All groups share one centre, and each spreads out both ways along 12 directions, with some noise.
Some rows, each with its group after it:
[ 17 -21  -5  -2 -12   5  26  -9   6   5 -12  24  -6   8   9  -4 -15   4
  -5  -6  10]
k_326
[-17  -8  12   3  15   9  14 -15   4  33 -36  35 -10  11 -14  30  -3   0
 -35   0 -22]
k_792
[ 14 -30   8 -12  17  -1  17 -30   4   1  -6   0  -2  -5   3 -32  11  13
  17 -22  10]
k_574
[ 17 -18  -1 -13  25 -34  23 -27  -5 -18 -23  19 -16   3  -3 -38   7  14
   5 -40   2]
k_574
[ 22  -1   6 -16 -19   7  19   5  -2  25   1   4  -9 -12  -2  34 -26   2
   2  36  12]
k_792
[  2   1  -8  25  -6   6   7   0   9  -7  25 -15 -11   8 -19  16  -6  18
   0 -19 -18]
k_187
[  5  -7   3  -5 -12 -12  -3   2 -17  -8  -1  22   0  -4  13   8  -6   1
  -3  -5  -9]
k_792
[  4 -10  14  -5 -14  -2   6 -16 -32  -6  25   6   6   1   5  18 -25   4
  13  -9   1]
k_187
[ 20  -2  10  -3 -12 -18  -7  -9   5  -7  -1 -22 -14 -22  14  10  13   4
  -4  11  -5]
k_187
[-12  -1  17  10  22   4  15 -20  -3  -1  11   7  -2  -1 -26  23  29  -5
   8  13 -12]
k_187
[-11  -6  24  20  -6  24  11   2 -15 -29  42 -11 -25   9 -30   0 -13  36
  10  -4 -22]
k_574
[  0  -4  -1  11  -1 -16  11  -2  -6   0  17  -1   2   0  -5   5   5  -5
  14  -3   6]
k_326
[ 14   1   5  -9  -1 -23   1  -4 -13  -4  11 -14  -7 -20   0  21  -2   8
  -2 -11   5]
k_792
[  3 -28  20 -11   9  29 -17  10 -19  48  16  -6   9 -27  22 -29 -25  25
  -7 -12   5]
k_792
[  2  -5   7  -8  -1   0  -4  17  -6  10 -15   3 -12 -10  11 -10 -12   6
 -27  -2  10]
k_326
[ -9  16   0   8   9 -12 -13  12 -19  10  11  15   7  -7   0   8   1 -13
  -8   6 -14]
k_326
[ 13 -17 -16   9 -22  -8  12 -33  22  35 -11  -7  25  12  29  11 -13 -26
   7  -7  19]
k_574
[ -2   8   5  -5  -5  -1  -3  -7   4 -15 -18   0 -10   7  -1   2   0   1
  -6  11 -13]
k_326
[ 32  26   5 -38  14  16   8 -17  11 -15   6 -39 -16 -30 -19  42  11  10
  -7  24  19]
k_326
[ 11   1 -14  13 -29  -1   5 -18   2  13  19  -4  20   9  20  36 -21 -22
   3  -3   8]
k_574
[-16  -5  -2   4  12 -21   0   9   9  18 -31   5   4   4   2 -15  21 -19
  -5   4  16]
k_574
[-11  -1   2  16  19  24  -7 -32   7  41  -2   8  24  16  14 -26 -20 -16
 -14  -3 -17]
k_187
[ -5  -5  11  -1  -4  -4  -8   9  -1   9  -3 -18  -6  -8   4  -7  -3   6
  -7   3   5]
k_574
[ -4  15  -2 -10  11  24   7 -18  14  -2  -9 -20  -7  15 -31  22 -13  12
  -4  -1  -3]
k_326
[ -5 -11   7  17 -29   5   7   1  14  -5   6 -12 -12  10 -11  12   4   9
  20  21 -14]
k_326
[-25  16  -1   7  31  -4  -4 -12 -13   0 -10  22  12  19  -7  -5   3 -18
 -19 -18 -10]
k_574
[  6   4  -7  14 -15 -10  16 -14   5  -2 -11  21  -1  17   6  21  -3 -21
 -15   8  -3]
k_792
[ -3 -25  -1  -6 -14  -7   2  -4   1  20 -20   3  -1  18   3 -29 -36  18
  19 -20  -4]
k_187
[-10  -6  14   1  -4  -7   0 -14   1  28 -28   0  -4   6   6   5 -15  -6
 -17  11  -6]
k_792
[-18 -17   2   7   0  14   8  -5   4  -4  -3  -2   3  19 -10  -8   1   7
   9 -16   7]
k_574
[  0   4   1   3  14   4  17   4   7   5 -17  30  -7  -2  -5   4  18 -16
 -19  23   5]
k_187
[  8 -28  -1  25 -38 -17  17   1  31  18   1 -31 -19  -3  -7  38   8  15
   7  -2   1]
k_326
[  1   0   1   8  -3  -6   8 -14  12  -5  -6 -12  -3  11   0  -6   2  -7
   0   3   7]
k_326
[ -7   5  10  12  -3 -25  -6  13 -10  12   9 -17  -1 -13   5   5   8 -13
   1  17   5]
k_574
[ 17 -12   8   4  17  -6  20 -10   3  12   5   4  -6 -16   5 -21  14  -5
   0   7  15]
k_574
[ 29   4   0  -9  11  -3   8 -20  10 -19  -1  -7  -7 -17  14 -14  21  -6
  -6   7   8]
k_792
[  5 -19  11   6 -14   2   3 -10  -2  -9   7  10  -1   0  10  -9   6   5
  18  11 -16]
k_326
[-16  11   0  -6   7  -4 -20  26   3  16 -21   3  -2  -3  -6 -11   2   0
  -3  20 -13]
k_187
[ -8  -1  -3  11  10  -7   0   4   1 -10 -12  12   1  13  10 -40   8 -14
  -6  -3  11]
k_792
[  0   8   3  10  26 -10  21  -1  -3  13  -2  13  -1  -8  -5   7  22 -25
 -20  11  23]
k_187
[-11 -16  15  18 -17 -13  13 -23  -7  16  -4  -3   2  20   9  -1 -24 -11
   5   0   2]
k_574
[ 20 -22  14 -17  -9  12   9 -29   3  14  -7  -8  -8  -8  10   2 -19  16
   5   0  -1]
k_792
[  5 -25   2  22  -3   0  32  -6  20   2  -7   1 -12   7   3 -21  13  -3
  -1  -2  23]
k_574
[-28   2  -7  33  -4 -24  -2  27 -14  28   4  14  12  16   5  -4 -12 -25
  -9  -4   9]
k_792
[-26   0  17  17  45 -12   1 -13  11  64 -30   1   2   2 -16 -26   8 -14
 -13  17 -16]
k_187
[ -5  -3  11  18 -13 -24 -14   3  -7 -15  18 -16  -4 -13   8   5  26  -2
  10   5 -18]
k_326
[ -9  -8   3  22 -17  -4 -11   7  12 -32 -11 -14 -15  10  14 -27  14   6
 -16 -12  -9]
k_792
[  2 -20 -11  16  -6 -15   7 -21 -10  22  -7  46  21  22  29 -31 -25 -20
   2 -22 -13]
k_326
[  0  -8   4   4  -8   3   0 -14  22   6 -20 -15  -9   8  -4  -7  -4  10
   0   3 -13]
k_187
[ 19   1  -1 -19   4   4  25  21  -1  30   0   3 -23 -12 -29  22 -38  27
  -4   6  14]
k_187
[-10 -13  13   8   4   5  -6   2  10  -8  -4 -20 -12  -4  -1 -22  19  13
  -2  -2  -3]
k_574
[  9   2  17 -18 -30  -3 -21  16 -13  11 -12   9 -19 -14   8  14 -30  22
  -1  32 -40]
k_187
[ 11  -4   8   1   6 -13   8   9   2   4  10 -20 -19 -27 -11  17  18  15
  -9  -3   8]
k_792
[ -4  -4   1 -12   6   2   2   4  -5 -21   2  -2   1   0  -5  -5  11   7
   9 -14  14]
k_187
[ -6   6   6  -2  17  -6  -4  -1  -7  12   6  -4  -3 -13 -14  18   7   6
  -6  -4 -11]
k_792
[ 21   0  -7  13  10   6   4 -28  11  23  15   4  13 -16  15  20  13 -15
 -18  -4  -7]
k_326

New rows. What belongs after each?
[ 18  -1   8  -5 -14 -15 -16  11  11  -5 -18 -15 -19 -26  20  -6  14   6
 -17  17 -12]
k_574
[ 12   5   5  -7  -6   9  11  11  -8 -35   9  -3 -13   2   1 -23  -6   3
   5  15  27]
k_326
[ -8 -15   7  -2  10   1  11  -4  -3   0 -10  11   0   5  -4 -15  10   1
   6  -4   9]
k_574
[  0  -2 -28  17  -5  -8  21   9  25  12  -1  -8  12  21  -9  -7  -2 -18
  15 -10  38]
k_187
[ -6   3  -1   3   5  26   0  13  -6  -9  -9  13 -17  14  -3  -8 -32  24
 -47 -30  -9]
k_187
[  7  13   0 -16  17 -10 -17   6 -12  25 -15  12   1 -22  17  13  -9  -4
 -41 -11  -6]
k_326
[ 16  -8   5 -12  -9 -12  22 -12  -4 -28   5 -15  -8  -8   1  19  15  -1
   5  -6  35]
k_187
[  0  -2   1   3   2  13  -8 -11   7 -35  15 -18  -5  -4  -7   1  25  19
   6 -18 -18]
k_187
[ -3 -13  -2   9   3  12  12  11  -3  16  16  16   2   2  -8   0  -5   8
   8  -5   0]
k_792
[ 13  19 -15   0  30  11   3  18  -6   1  47   4  13 -20 -16  -4  17  -3
  20   4   9]
k_792
[  4   6  10 -25   5  -4  -1 -18   5   8 -25 -20  -8  -1  -5   0 -12   3
   2  14   5]
k_326
[ -4 -15   9   6 -33 -37  -8   7   4  -3  -5 -32 -18  -7  -2  17   3  16
  17  -1  -9]
k_326
[ -3  -7   3   4  -6 -12 -17 -19 -16   5  25   1  18  -4   5   7   2   4
  30 -12 -31]
k_792
[  8  -8  -1  10   3 -23  -3   5  10   6  -4  11  -7 -15  -1 -16  29   2
  14  11 -25]
k_187
[-13  -7  10   3  21 -16   7  -7  -9  -5  -8   6  -7   5 -13 -24  10   6
   4 -12  -2]
k_574
[ -5 -17  15  -5  23 -24  13   9 -25 -17  -6  24 -12 -13   2 -19  25   4
 -11 -20  16]
k_326
[-22   1  -2  11 -19  -1 -19  -2   2   9   4 -20  17  12   5  19   0 -12
  11   2  -3]
k_574
[-19  -5   2  -2   7   7   5   4  -9  -3  -6  13   2  14 -13  -1  -2   1
  -1 -12   3]
k_574
[ -5  -3  14   9  35   6  20  -8 -24   7  21  29  -1  -6 -17   6   9   1
 -13 -13  -3]
k_187
[  5 -18  16  33  -1  -4  10 -17   2  -7  32   2   3 -18  13  -7  51 -16
  16  23 -10]
k_326
[ -3 -18  23   9   0  26   0  -1   3  -7   6  -7  -9 -11  10 -18  19   7
 -12  14   2]
k_574
[  3  -5   3   0   1   4  11  16  -1  23   8   0  -3  -4 -10  -4 -10   4
  15  19  15]
k_792
[-15   0  12 -12   7 -10 -23   2 -26  -9  -6  21   0  -3   0  -2  -3  13
  -1 -14 -35]
k_326
[ -5   5   9 -14 -14 -11 -23  18  12  15 -25 -20 -16 -10  -8   4  -6  16
  11  34 -26]
k_187
[-13   1   0  -6  20  -5   3 -18 -13 -20   5  -1  -2  11 -25   9   1  17
   6 -40 -11]
k_326
[  3   3   1   9  -1  -7 -21  -2 -12   3  18  -6   6 -14  19   2   0   1
 -14 -17 -20]
k_326
[ 16  -5  -3   0  -8   5  21  -1  29  30 -19  -5 -20   2 -17  10 -19  13
  -1  20  -3]
k_187
[-11 -38  29  -4   6   8   8   7 -14  42 -19  35  -4  -9   7 -22  -3   8
   5  20  -6]
k_326
[ 13  21   7 -20  10  10  15 -31   5  -2 -15  16   5   9 -10   1   0 -28
  26  60  -2]
k_326
[ -6  -8   0   8  -9 -18   3   2   2  12  -9  12  -4   3  -4  18   1   0
  -2  -4 -15]
k_326
[ 18 -10  -1   3  26   6  11 -14   7  -4   6   0  -4 -17   9 -19  25   4
 -22 -27  12]
k_792
[ -1  15   5 -29  26  25   6 -21  -5 -25  -2  -8  -8   6 -32  11  -4  21
  -1 -14  -1]
k_326
[-12   1  -2   8   6  -5  -8   2   2  10 -10   2   8   7   5 -20  -1  -8
  -5  -6   0]
k_187
[ -7  21  -5 -20   8 -23 -30   6 -35  -7 -16  45   8   2  12  -1 -21  -4
 -17 -17 -38]
k_326
[-10 -15   6  21 -18  -1 -24  13 -19  25  40  -8  16 -13  18   9 -12  10
   9 -16 -21]
k_792
[  1   5  -4  12  -1 -16  21 -26  20   0 -16 -25  -7  20 -11  -2  -4 -12
   2   2  19]
k_792
[  1   1  16  -2  16  -5  -3 -10  -1  10   0 -15 -10 -16  -6   5  11   7
  -5   5  -9]
k_187
[ -6  14  -1   6  -1   2 -11   4   4  -7 -14   7  -5   6   3   6   1  -8
 -25   8 -17]
k_326
[-10  18   2   3  -2  -9 -23  -6 -10   3  -6   1  15   9  19 -13 -10 -24
  -1  18 -15]
k_792
[ -1   6  12  23  -9 -18 -10  13  15 -16   1 -27 -33  -8 -12 -11  17  20
  -2  20 -34]
k_574
[-19 -21   1  26 -18  -5  14 -10   3  -4   0  -8   5  27   6  -2  -3 -11
   1 -19  17]
k_574
[ 12  14  -6  -7  -4 -15  -2  -4  -6 -21  -8  12  -2   1  11   2  -2  -8
 -12  -1  -5]
k_326
[  1 -12   6  11 -23 -24   3  10  -7   1  -8   9 -13  -4  13  15   1  -1
 -14  -1  -2]
k_792
[  8  -3  14 -10 -11 -21 -22 -12 -25  49  23 -39  25 -18  30 -11 -43  -9
  24   3  17]
k_792
[  3 -10  -3  12  -1  16   7  -1   3  23  20  -2  10   1   3 -13 -11  -2
  11   0   9]
k_792
[ -5   8   3  -4  20  11   6  -7   7  14 -12 -13  -2   5 -11 -11 -11  -4
 -15   4  12]
k_792
[ 15 -26  12   0  -6  21  10  10  17  13   3  -8 -12 -14   6 -29   5  17
  11  21  10]
k_792
[ -2  -9  12  21 -30 -34 -21  -7   2 -19 -13 -24 -15  -8  30   8  17  -1
 -26  -9 -22]
k_792
[ 10 -15  12  -8 -15  -9  10  -7  -6   5  -3   4 -14  -4  -3   8 -13  17
  12   5  -9]
k_187
[ -2  11  -8  23   1   9  28  32  20  35  14 -30 -10   7 -27   4 -20  -9
   0  30  48]
k_792
[ 10  -1   0  10  -6  -6   0   1  -4  28  12  -1  13  -8  25  -8 -13 -22
  -4  13  15]
k_792
[ -9   0   1   3 -21   8 -13  -2  -6   3   9 -12  12   4  12  24 -14  -4
  -4  -2   1]
k_574
[ -6  -5  19  -7   4  -8   7  -6 -28  -8   9  13  -1  -7  -3  13   2  -1
   5   2   1]
k_187
[  9  -4  -9   4 -10 -35  15  25  -5 -54   1  -1 -25   0  -3 -14  17  11
  -2 -26  27]
k_792
[-12  -2   5   1 -22  36  -7  17   0   1   8   0   4   7   6  26 -14   4
 -12  12   5]
k_574
[ 18  -4   7 -13 -37 -15   5 -12  -3 -16 -11  -3 -12  -1  12  18 -16  -1
   9  20  -3]
k_792
